The same things were measured in two ways. Each way mixes the same 10 hidden numbers, adds some noise and spreads widely along 5 directions of its own, which tell nothing about the thing.
Some things both ways: the first way, then the second way.
[-24 -41 -21  36 -20   1  13  14  11  -3  19 -10  -3  22 -20  -1 -45]
[ 18 -20  -3   1   8 -16 -11 -12 -11   0   2 -20  -4  16  -1  10  18  -6
   4 -14  15]

[-21 -11  14  14  -6  20   0 -24  18   5 -18 -11  -8   8 -18 -12  -2]
[ 11   2 -15   6 -11 -31 -11 -29 -13   9  10 -18 -26   7   9  29  11   3
  -9  15  -1]

[ 10 -26   2  11 -14 -10  -9  36 -14  15  15  -1 -17   4  25 -28 -21]
[ 19 -14   6  15  19   2  19 -13  -9  -6 -30 -11   6  11  -1  14  12   6
   2 -19  -2]

[ -1 -16 -25  -4 -21  -8  -6  -4  20  10 -16  -4 -34 -19  -4  -5 -14]
[-36 -29   0 -26   3   3  -6  38  -4   4  -2  -6   0  22  17  13  -4   4
  20 -16  16]

[ -2  -3  -7   6  -4  -4 -10   7  -8   4  -3   6 -22 -14 -22  -8 -10]
[ 21  -9  -7   7  17  -4  -4 -24   8 -33  -3 -19  -9  -3   5   0   1  -2
  -9   3 -15]

[-22 -26 -40 -37 -13  20  -8 -35  60 -10  -1 -42  32 -21 -38  -9 -13]
[ 37  14  -3  40 -24  18  37 -31   3  -4 -31  12 -33 -11   4  23   4   8
 -36   9  -7]

[-19  19 -17  -6   5  11 -19  47   6  19   6   9  17   4  10  -2   0]
[  6  15  10   6  -3  11  21  -7   1   3   6 -29  -4  21   5  23  13  12
   3 -11 -12]

[-34  17  19 -27  20   6 -13  -4  19  23 -14 -19  -9  -4  -2 -17  10]
[ -1  -1 -10 -15 -18  17   3  -6  -6   4  -3  -6 -10  12  19  21   3  -8
 -17  -2 -12]

[-13 -18 -16 -19 -17   5   4 -15   6 -15  -5   0  22  -9  15 -30   9]
[ 21 -11 -14  17  -1 -23 -21 -10 -14 -28   8 -13 -15   1  15  26   5   6
 -19  18   0]

[  3 -19   4  12   8  34 -44  11  24   5 -13   2 -14  13 -20 -13 -15]
[ -6 -13 -14 -16 -19   6  22  -1  -1  35  13  -8  -2  21   1  10  25 -20
  10 -16   8]

[-21  -5   3  24 -28  11   2  38 -21  30 -13  11 -18   8  -5 -25  -4]
[ 24  -6   7  14 -19 -57 -18  34 -12 -38   8  -8  22  11 -22  -8  -1   9
  -4   8  16]

[ -9  28   8   7  28  -2 -28  13  -2  11  -9  21 -35  10   0 -18 -10]
[  4   9  26  -1 -18   4  18  -3   5  -4 -19  15   8   3   4  -3  -6   2
 -15 -11 -37]

[-18 -12 -11  10 -12   6   7   4  -6   1  -8  12  -2  -8 -11 -12 -17]
[  4 -10 -29   9 -30   1  27  29  16  -8  -2  13  -2   5   4 -15   0 -20
  -5  -1  28]

[  5  -2 -31  16 -13  -6  -9  25   7  -9   6  23 -16  -3  16   8  -9]
[  3 -10  22   9  -1  14  11  12  15   6  -6   1  -2   6   3  -8  10   7
   3 -20  -5]

[ 15  14  15  -8   9  22  -9   4  17   5  10  26 -12 -12  17 -27  -6]
[ 10   0  16  11  -9 -18   2  -9 -12   1 -24 -23  -1   9  -1  48 -16  -2
 -15  -8 -17]

[ -3   6  -2 -32  19 -20 -21  13 -10 -11  14 -18  22 -12  22 -17  20]
[ 46 -10  -3  18  10   0 -17 -30  -6 -50  -7 -29  -2  -2  -5  12  10   7
 -30  22 -28]

[ 11   5 -24 -24 -19  32   3  -4 -14 -22  -8  33  25 -13  39 -15  25]
[ 32  24   7  52 -33 -33  11  -1   6 -37  13  -5 -27 -12  -7   9 -13  17
 -22  16  11]

[-12 -22   0 -21  -3  16 -18  -1 -12   8 -13 -10   4  -1 -10 -34   1]
[ 41   2  -1  11   5 -44 -21 -28 -28 -56  10 -24  -3   3  -3  13   2   2
 -14  14  -3]

[ 15  -4 -10   4  24  17 -23  -8  22 -23 -11  13 -11  -4  21  -3 -20]
[  3  -2  30  19 -16  10  14  16  15  16   0   1 -13  -3   3  16   2  12
   0  -9 -17]

[-10   1   0 -17  31   2  -6  -8   1 -15  11 -16   9  -7  -4  10  -5]
[  7  -8 -13  18 -11  -4   7 -12  15   4  -6 -24 -21   3  -2  31   1  -1
 -11  13  -3]

[-25  -1 -12   5 -17 -14  -7  21  31  36 -16 -26 -19 -16 -12   3 -12]
[ 23  -6  -8 -11  -5   3  14  -5  -7 -25 -10  -9  -2  14 -19   0  10  10
  12   4   7]

[ 16  -4 -19  -7  -6   5  -9  -3  15 -19   3  -1  20 -19  24  -1  10]
[ 19  -9  -5  18  -7  15   0  -3   5 -19   6 -23 -18   0   0  12  14  11
 -12  10  -1]

[ -6 -13  -4   1 -35  -2   9  19 -15  23  -8 -12 -19  -5  15  -4  15]
[ 19   4  -1  38   1 -24  11 -15  -6 -10 -12  -6 -22   6  -6  11   6  27
  -4   4   8]

[-33  20  22 -29  36  10  -5   0   4  21  -4 -32 -17  10   7   4  14]
[  6   2   6  -1  18  19 -22 -52  -4  -3  29 -39 -41   0  38  37  20   9
  -8   1 -33]

[ 30 -29  -1  16  -9  12 -14 -28  -7 -42  -4  14  15  -6  19 -43   0]
[ 39 -17 -25  35 -15 -39 -16  -8  -2 -37   7 -11 -15 -15  -9  18   8  -1
 -26  37   4]

[ -9   7 -18  -1   6  -9 -38  26  -4   7  -2  -1  -3  -2 -18  -9  -4]
[-26  -1  -4  -7 -14 -22  10  21  -6  13 -16 -18  15  31 -13  19  -2  11
   6  -1  -6]

[-22  12  14 -11   3  27   3   7  15  20 -11  23   0  -7  10 -17  -4]
[ -2  18  -4  14 -13 -22  27 -13   0  31 -15 -12 -16  14  12  55 -12   0
   0  -2  -6]

Other things, the second way, with their names:
(82): [ 28 -16   7  19 -15   1  -1  -3  -9 -13 -18  -1 -11  -1   1  15   3  -4
 -26  -8   7]
(561): [ 14 -19  -4  -4 -14  -4   4  25   8 -23  -3 -13  -6   7 -25  -5   1   4
   7   8  24]
(429): [ 20 -15 -19  -6   3  10  14 -13   9 -24   6 -31 -14   5  -9  14   7 -14
   8  -2  17]
(492): [ 34   0  25  15  -9 -19  -9 -13 -10 -41  17  -5 -21 -16   7  11  -1   9
  -9   7  -3]
(71): [ 41   3  13  12   0  11   7 -34   1  -6  -1 -44  -8  10 -21  24  21   3
  -4   2 -13]
(335): [ 21   5  -4 -14  -5  -3 -12 -18 -18 -14  17 -27  16  26   3   3  25  -7
  -5  -7 -12]
(637): [  4   5  -2   2  -7 -29   6 -20 -11   8  -7 -31 -10  17 -16  43  -1   9
   4  11 -12]
(885): [ 32  -9  42  14  -4  -2 -15   5  -1   0   8  18   6  -7  11 -17  21  11
  -9 -17 -23]
(539): [ 32   6  10  -4 -21  -2 -17  -1  -4 -33  54 -41   0  10 -13   0  27  -3
   0   3   8]
(199): [ 25   1  -2  36  15   2  17 -49   1  -2  -3 -16 -50 -11  15  41  12  20
  -2   5  -6]
(408): [  6 -18 -11   5 -10  17   4  14  16 -14  16 -13 -22  -2  10   6   7  -4
  -1   0  23]
(117): [ -1   7  18   5  15  22   8 -27   4  16 -30 -23   0  14   8  29   6  20
  -8  -8 -51]
(804): [ 18 -13  -3  -9 -20  15  13   5  -2 -20  17   4  -5   6  -3 -12  21  -2
   5  -4   8]
(656): [-12 -13 -16 -16  -3  17 -12  13  11  -5  28 -30 -15  15   9   4  16   2
  10   5  10]
(485): [ 10 -16 -13 -10  -1  19  28 -36 -17   7   2  -4 -54   0   8  44  21  12
  10   3   5]
(763): [ -7   1   5 -24 -20 -15  12  -4 -14  -1  10   5   3  13  -1   6   7   2
  13  -7 -15]
(217): [ 26  16  16   8  -8  15  11 -48  -2   6  -1  -4 -39  -5  12  23  12  15
 -13   4 -29]
(273): [  2  -6   6  13 -26 -13  -1  24  14  20  -3 -12  23  19 -14 -11  12 -13
 -11 -13   3]
(559): [ 21  10  -5  14 -10 -11  18 -19   8 -27   1 -20 -21   2 -18   5   3  14
   2  13   2]
(621): [ 10   9   9   2  -5  -1  23  -2  10 -10  -4  -4 -10   7   5   8  -7   6
  12 -12  -2]
(593): [  9  -5 -19  11 -19 -19 -12  14  -1 -30   9 -16  -3   8  -8  -5   1   2
 -13  13  20]
(416): [ 10  23  24  25  12 -13 -13 -10   8 -18  11 -33   0   9  25   9  -6  10
 -11 -16 -26]
(783): [-11  10 -16   5 -19  -4  -3  -7   9   9   8  -9 -12   9  27   2  -1 -11
 -21   0 -10]
(147): [  5 -23 -11   8 -20  31   8  24  -2 -13   8  20  -8   3   9 -26  31   3
 -12 -12  19]
(657): [-12  -6  -2   2 -15 -37  -2  18 -10   1 -17   2  -4  14   7  22 -21  -2
  -5  -3   8]
(238): [ 12  -1 -19  13  -8   3  30  -5   6  -5 -19  -1  -4  11  -8  -1  12   6
  -2   7   2]
(9): [ 14  11   2  -2 -11  -2  -8  -9   4 -10  20 -17  -2  16  10 -11  13 -14
  -8 -12  10]
(587): [ 11  -9 -11  15   2 -20   5  -6   5 -19  17 -32 -26   4  -2  29  -1   0
  11   1  24]
(288): [ 10   2 -16   0   1  -4  13 -14  -7 -25 -17 -23   3  16   5  24  -9  -6
 -13   4 -12]
(361): [  9  -1 -33   6  -4   5   3 -18   7 -11   2 -17  -5  12   2   1  22   4
 -13  24 -15]
(423): [ 19  -5   7  18  21  -5   7 -15  10 -12 -14 -29   1   6  -2  23   1  12
   4   2 -25]
(572): [-20  -3 -20 -10 -13  11   2   7   1  10  13  -5 -10  18  15  -3  16   3
   0   1   5]
(227): [ 16 -19  -9  -6   7 -16  -6 -37 -25  -2  12 -13 -25   4   4  35  25   7
   7  12 -11]
(442): [ 25   1  -2  27  -8   7  10 -15   2  -1  12 -38  -6  17 -28  -1  38   8
  -8  -2   8]
(336): [ 10  12 -23  29 -22 -42  11  10  -3   5 -22 -19  11  27 -15  13   0   1
 -17  10  18]
(495): [ 19  -1 -30 -16 -22 -18  13  -9  -8 -12  13 -12   9  20 -16  -3  19 -12
   3  14   6]
(430): [  7   4  -7  20   0  22  18 -12  29   9   4 -43   4  19 -10   0  24   2
  -4  -1 -11]
(42): [  6  -3  17   6  -4 -33 -21  22  -6 -12   5 -22  11  15  -2  16  -3  11
   3  -3   0]
(130): [  1 -11  29   1 -20  36  20  44  12 -19  -4  14  -1   1  -2 -22  -3   5
  -1 -31  19]
(206): [-11   3  -2   9  -3   4   6   4  -1   3   0 -34  -8  29  -6  17  12  13
   4 -13  14]
(751): [ -7 -21 -32   7  -8  -5  14   5   1  11 -16   7 -22   7   7  15   6   5
  -1  12  16]
(666): [  5  19  31  16 -15 -22  -6   6  -3  -6 -18 -20  13  16 -22  19  -5  34
 -17  10 -36]
(305): [ -9 -25 -10 -18  -6 -16 -10  31  -5 -17  11 -17   2  18 -11   4   3   4
  20   0  27]
(95): [ 14 -21 -27  23 -13   2  18   3  16   3  -1 -18 -13   8 -18   2  20 -10
  -5   0  28]
(436): [ 26 -10 -14  -8 -21 -15   3   6   6 -35  20 -30 -14   2 -18  20  -8 -14
   8  17  24]
(329): [-10   3   3  -3 -39 -29   1  27  -1   8   4   1 -12  10  -9  20 -10   8
  -1  10  10]
(834): [ 23  16  21  39   1  18  29 -43  18  -2 -24 -10 -45 -17   6  27  -5  31
 -15   5 -32]
(282): [ 13   3  25  14  14  -7 -16 -36  -9  -6  24 -25 -29  -1  10  16  20  30
   0  -3 -25]
(698): [  2  10  20   6  -2  17  21  -2  -6   0  -2 -11  -8  13   9  21   6  14
   5 -20  -5]
(303): [ 28  -9 -29   1 -16  -6  12  -4   4 -17 -13  -9   4   8 -13   7  13  -3
 -10  25  -3]
(181): [ 14  -4   9  28 -18 -11 -14   2  -9  17   3  -6 -12   9   6  14  19  19
 -25   4  -7]
(905): [ 17 -13  -5 -21 -12 -22 -14  -4  -5 -33  29  -3 -16  -1 -15  -9  12   9
  16  19   7]
(191): [ -7   0 -23   7 -20 -21  11  16  -7  -5  -9 -24  -5  22 -16  27   0  11
  -1  15  19]
(563): [ -9  12 -27  23 -32 -54   7   8 -12  20  -7 -21 -14  26 -14  37  -1  10
 -11  21  17]
(325): [ -8 -11 -18 -15 -15  27  15   6   0  -8  -1  -1 -18   6  29  19  -4 -13
  -8  -8  12]
(403): [ 15 -10  -7  -1  12 -22 -24 -16   5 -13  18 -40  -9  10  15  23  -1 -12
   2   1  -4]
(736): [-10  -9 -29   5  15  23   1  -9  21  -9   6 -38 -24   6  23  23   4  -3
  -1   5  -3]
(796): [ 10   4  11  15   0 -17  12 -21   8  16 -14  -6  -6   8   8   8   0  -9
  -7 -26  -6]
(878): [  5 -29 -41  -9  -3  21  22 -18   1   1  13 -18 -32   9   9  22  28 -22
   8   0  28]
(304): [-23  -4  -9  18  -5  -3  -2  16  16   5  17 -11 -21   5  22   5   8  16
  -1   2  -3]
(415): [ -7 -11  13  16 -10 -11 -14  32  18  -7  -1 -40   4   8   1  24 -17  -4
  -5  -6   1]
(254): [ -3   9  17  21 -18  24  13   9  24   4  14 -14 -28  -2  11   2   3  11
  -4 -13   6]
(455): [-11  -1 -18  -6  -7 -19   2  -5  -7  15  -7 -20  -3  27  -1  16   9   7
   6   2   5]
(154): [  4 -12 -11   7 -19 -23  19  12 -16   6 -11   3  -9  15  -4  24   2   6
   8  -1  24]
(210): [ -3  12  -1   8  -5 -15  11   6  11 -18  -8 -23   6  20  -7   1  -7   4
   0  -5  -1]
(246): [  5 -11  17  23  15   6 -16   8  13 -16  -9  -4   3  -3  22  -4   0  14
 -18  -2 -31]
(177): [  5   8   0  -2 -23  -8   9   5   5 -18   4 -26  -9  18 -23   0  -2   6
   2   2  16]
(175): [ 24   7  19  15  -1  16 -12 -16  11 -25   8 -25  -3   3   8  -6   7   2
 -26  -6 -20]
(46): [ 24 -11  -4  -1  -1  16 -21 -30  -5 -28  37 -18 -32  -4   8  -7  32   4
 -13   8   0]
(143): [-19  -1  -7   5  12 -23 -15 -13  -3   0   3 -39 -22  21   5  22  -4   8
   1  -7   9]
(195): [  4   6 -10  -4 -21 -14  16  23   0 -16   7 -19  10  28 -16  -4  10   2
  11  -2  30]
(279): [  2  22 -17  23 -21 -33  19   8   7  -3 -23 -16  15  27 -16   4  -5   8
 -12   7   4]
(579): [-20  -9 -13  12  -6 -28   1  20   8  14   9 -29 -11  18  -3  33   3  14
  16   8  14]
(915): [ -8  15  18  -2 -26   9 -12  10   6  -2  20 -13  -3   8   8  -1   3  10
 -19   0 -25]
(145): [  5 -14  -9  -9  -2 -26 -12 -13 -13 -13   6 -12 -22   4   3  25   2   8
   6  16   0]
(791): [ -6   9  33  -3  -8   5  13  -1 -11  -4   5  18  -9   1  23   7  -2  17
   0 -25 -17]
(689): [ 13 -12 -50  16   0  21  44 -24   6  -5  -6  -4 -40   6   3  17  25   3
   6  10  37]
(514): [  3  -5  -8  16 -17   6  28   3   8  15  -4   4 -30   0   3  25  10  14
   7   4   5]
(584): [ 14 -11   8  11 -17  -5  -8  18   4  -5  24 -39  -9  17 -17   3  11  -7
   4 -16  40]
(38): [ 71 -10  14  -2 -16   3   9 -32 -19 -43  -1  14  -1 -11 -20 -17  24  -6
 -21   5  -8]
(978): [ 35 -12   4  26 -23 -22  16  -7   0   1 -13  29 -25 -15 -14   3   7  12
  -7  12   6]
(645): [-16 -13 -12  31 -11 -25  -4  31  21  21  -7 -18 -11   9   6  21  -7   3
 -10   6  14]
(129): [ -4 -17   9  -2 -29 -35 -13  40   0  22   4 -10   7  14  -2  23 -11 -17
   1  -7  18]
(311): [ 29   5  13  36   1 -31 -23 -10  -3 -27   4  -6  12   5   2 -24  14   9
 -26  -3 -14]
(2): [ -3  -9  -1  15  28 -20  11 -11  -2   8 -26 -33  -4  19  16  50 -14  -2
  11 -21   1]
(904): [  9   5  29   9  32   7 -22 -13   7 -44   1 -30  -1   7  14 -10   0  28
  -2  -7 -33]
(900): [ 20 -16 -20   7  11  38  34 -22  21 -17  -7  -9 -28  -4  12   1  11 -10
   5 -11  12]
(90): [ 25   9   3  22 -25 -48  -2  -7 -13  -2   3   1   1   7  -6   4   3   3
 -14   8  -4]
(356): [ -6  -5 -20  33 -14  21  21   2  22  21   7  -5 -20   1  28   7  20  -8
 -22  -9   2]
(647): [ 46   8  35  31   8 -12  14 -38  -8 -11 -32 -15  -1   1 -17  15   5  17
 -16 -11 -26]

Some of these things the first way, each followed by its name:
[-25  11  14  29  -2   6 -12  39  -2  18   3  17  14  24   9 -26  -3]	(335)
[ 12  -7 -13 -11  -1   5 -27  29   7   1  14  11  -3   0  21 -14  -2]	(647)
[-23  21  28  -3   6  -4  31   5  -6  22   4   8 -24   0  40 -16  -5]	(325)
[  1  -1 -25  38  -7 -37  14  31 -23 -27  23  33   0  12  59   3 -24]	(305)
[  2 -14 -18 -12 -19   9 -11 -12  -3 -10 -13  -5  11 -21 -11 -11  15]	(593)
[-10  17   1  12   1 -17  18   6 -10   1  10   3  -5 -20   3  13   0]	(736)
[ 16 -39 -11  17 -42  27 -38 -17  -3  -4 -31   4  -3 -10 -44 -36   8]	(311)
[-18 -24 -17  20 -41 -20  30  21   2  13  12 -22   9  -4  22  -3 -11]	(689)
[ -5  11 -33 -10  -2 -24 -15  17 -14   3  -6   1 -15 -18   2  12   3]	(904)
[-24  29   0  -6  32 -14 -26  26  -1  19   4 -26   0   4  -7   6  -3]	(666)
[ -1  -7  19  13 -14   4  29   9   9  11  24   6 -17   6  33 -25  -9]	(82)
[  3 -26  12  18 -18  19  -3 -24  18  -4 -12 -26   2  10   1 -22   1]	(181)
[-39 -15  18   4  13  21 -10   3 -13  14 -16 -16  -4  26 -15 -25 -14]	(90)
[  0  -5  23   9  14  31   5  -9  10  -7 -10  24 -17   1  21 -12 -14]	(129)
[-39  14 -20 -36   1   4 -16  30   7  31   9 -14  11 -17 -43 -16  -2]	(288)
[-12  -2 -35 -22  12 -23   0  18   4 -14  11  -6   3 -15  27  26  -1]	(561)
[ 25 -15 -12  -6 -10  23  -1   6 -11 -21   2  31  -1 -15  40  -8   0]	(587)
[ -2 -10  -4  -1  14 -16 -16  -8 -15 -12 -12  -8 -15 -10  -3 -14 -12]	(246)
[ -3  -3 -30  -3  -1   1 -18  -7  22 -13 -14 -14   4 -21 -19  19   3]	(656)
[-14  15 -18  -1   7   4   3  -4  11 -14  -6  19   0   4  27   2  -4]	(329)
[-47 -16 -23 -23  -4 -20  13  11  -1  13   7 -42  -5   0 -11   0  -7]	(751)
[ -4   7  10 -12  10   7 -13  29  -4  21  -3  -1 -11   4  40 -13  -3]	(698)
[ 0 -7 -3  7 -9  4  4 29 -3  0 18 12 -2  5 31 -8  0]	(878)
[  6  -2 -23   8 -11 -23 -13  23 -14 -17   6  16  18  -5  37 -10   6]	(238)
[-21  -4  -3   2  11  16   6  -7   4  -9  -3  17   1  -5 -17   2 -18]	(403)
[ 14 -18 -20 -11 -21  -2 -20   9  -5  -8  -6  -5  -2   1  40 -27  23]	(147)
[-21 -18 -25   9  -9  -3  20   6   9  -4  20 -16  -1  12   8   1 -31]	(199)
[ 18  -6 -13  16  11 -15 -22  19  -6 -19   5  18   6 -15  15  -9 -22]	(423)
[  8  -6 -15  43 -20 -16 -25 -11  10 -25 -15   8  26  -8 -14 -18   0]	(361)
[-30  39  11   6  33   3 -10   5   2   7  -7  -6  -7  15  -1  10   2]	(915)
[-17  21  -7  -5  20  -2  -2  18  -7  -4  15   5  11   1   5  10   5]	(175)
[-24  -3  31  21  -9  13  10  -1 -12  22 -10 -20   2  11 -10 -16   1]	(563)
[-29   2   3  -8  14  16 -10 -33  -1  -9 -22  -5   7  -1 -39  -6   3]	(783)
[ 14 -10  -9  37 -22   7  -3   2   8 -12 -13  35  -3  -9  19 -20 -18]	(42)
[-31  15  -2 -22  17   8 -10  20  -2  29 -13   0 -35  21  23 -18  -8]	(791)
[  4  -9 -16  -5  -4   9 -22 -14  11  -2 -22 -13  -8 -23 -20   7  -2]	(559)
[-21  -7 -11  24   6 -20  21  18 -13 -18  13  12 -12  33  58  -7 -21]	(978)
[-19 -13  -7  36   7  -6   1  18   2 -11  -1  15 -20  36  28 -14 -32]	(885)
[-24   1   7  -8  24 -16   2   7 -12   0  -1 -11 -17  15  36  -6  -7]	(145)
[ -1   1  -9 -18   5  -6   8 -10 -19 -24   1  35  -1  -4  53 -20   4]	(657)
[-32  -1 -23  24 -11   5 -27  28  15   9 -10   5  14   8 -44 -10 -12]	(495)
[  1 -21   7  27   0   8 -23   5  36   4  -2  -5 -16  19   5 -34 -29]	(38)
[ -6 -10  -2 -14  -4  29  -5 -15  16  13 -24  -5 -28  -6  -4 -19  -7]	(492)
[  3 -20  -8  12 -21  15  -5  22  -1   6  14 -11  -8  -9 -22   6   2]	(95)
[ -1 -26 -20  -5   4   7   9 -19  15 -26   0 -11   8 -15   6   7 -26]	(408)
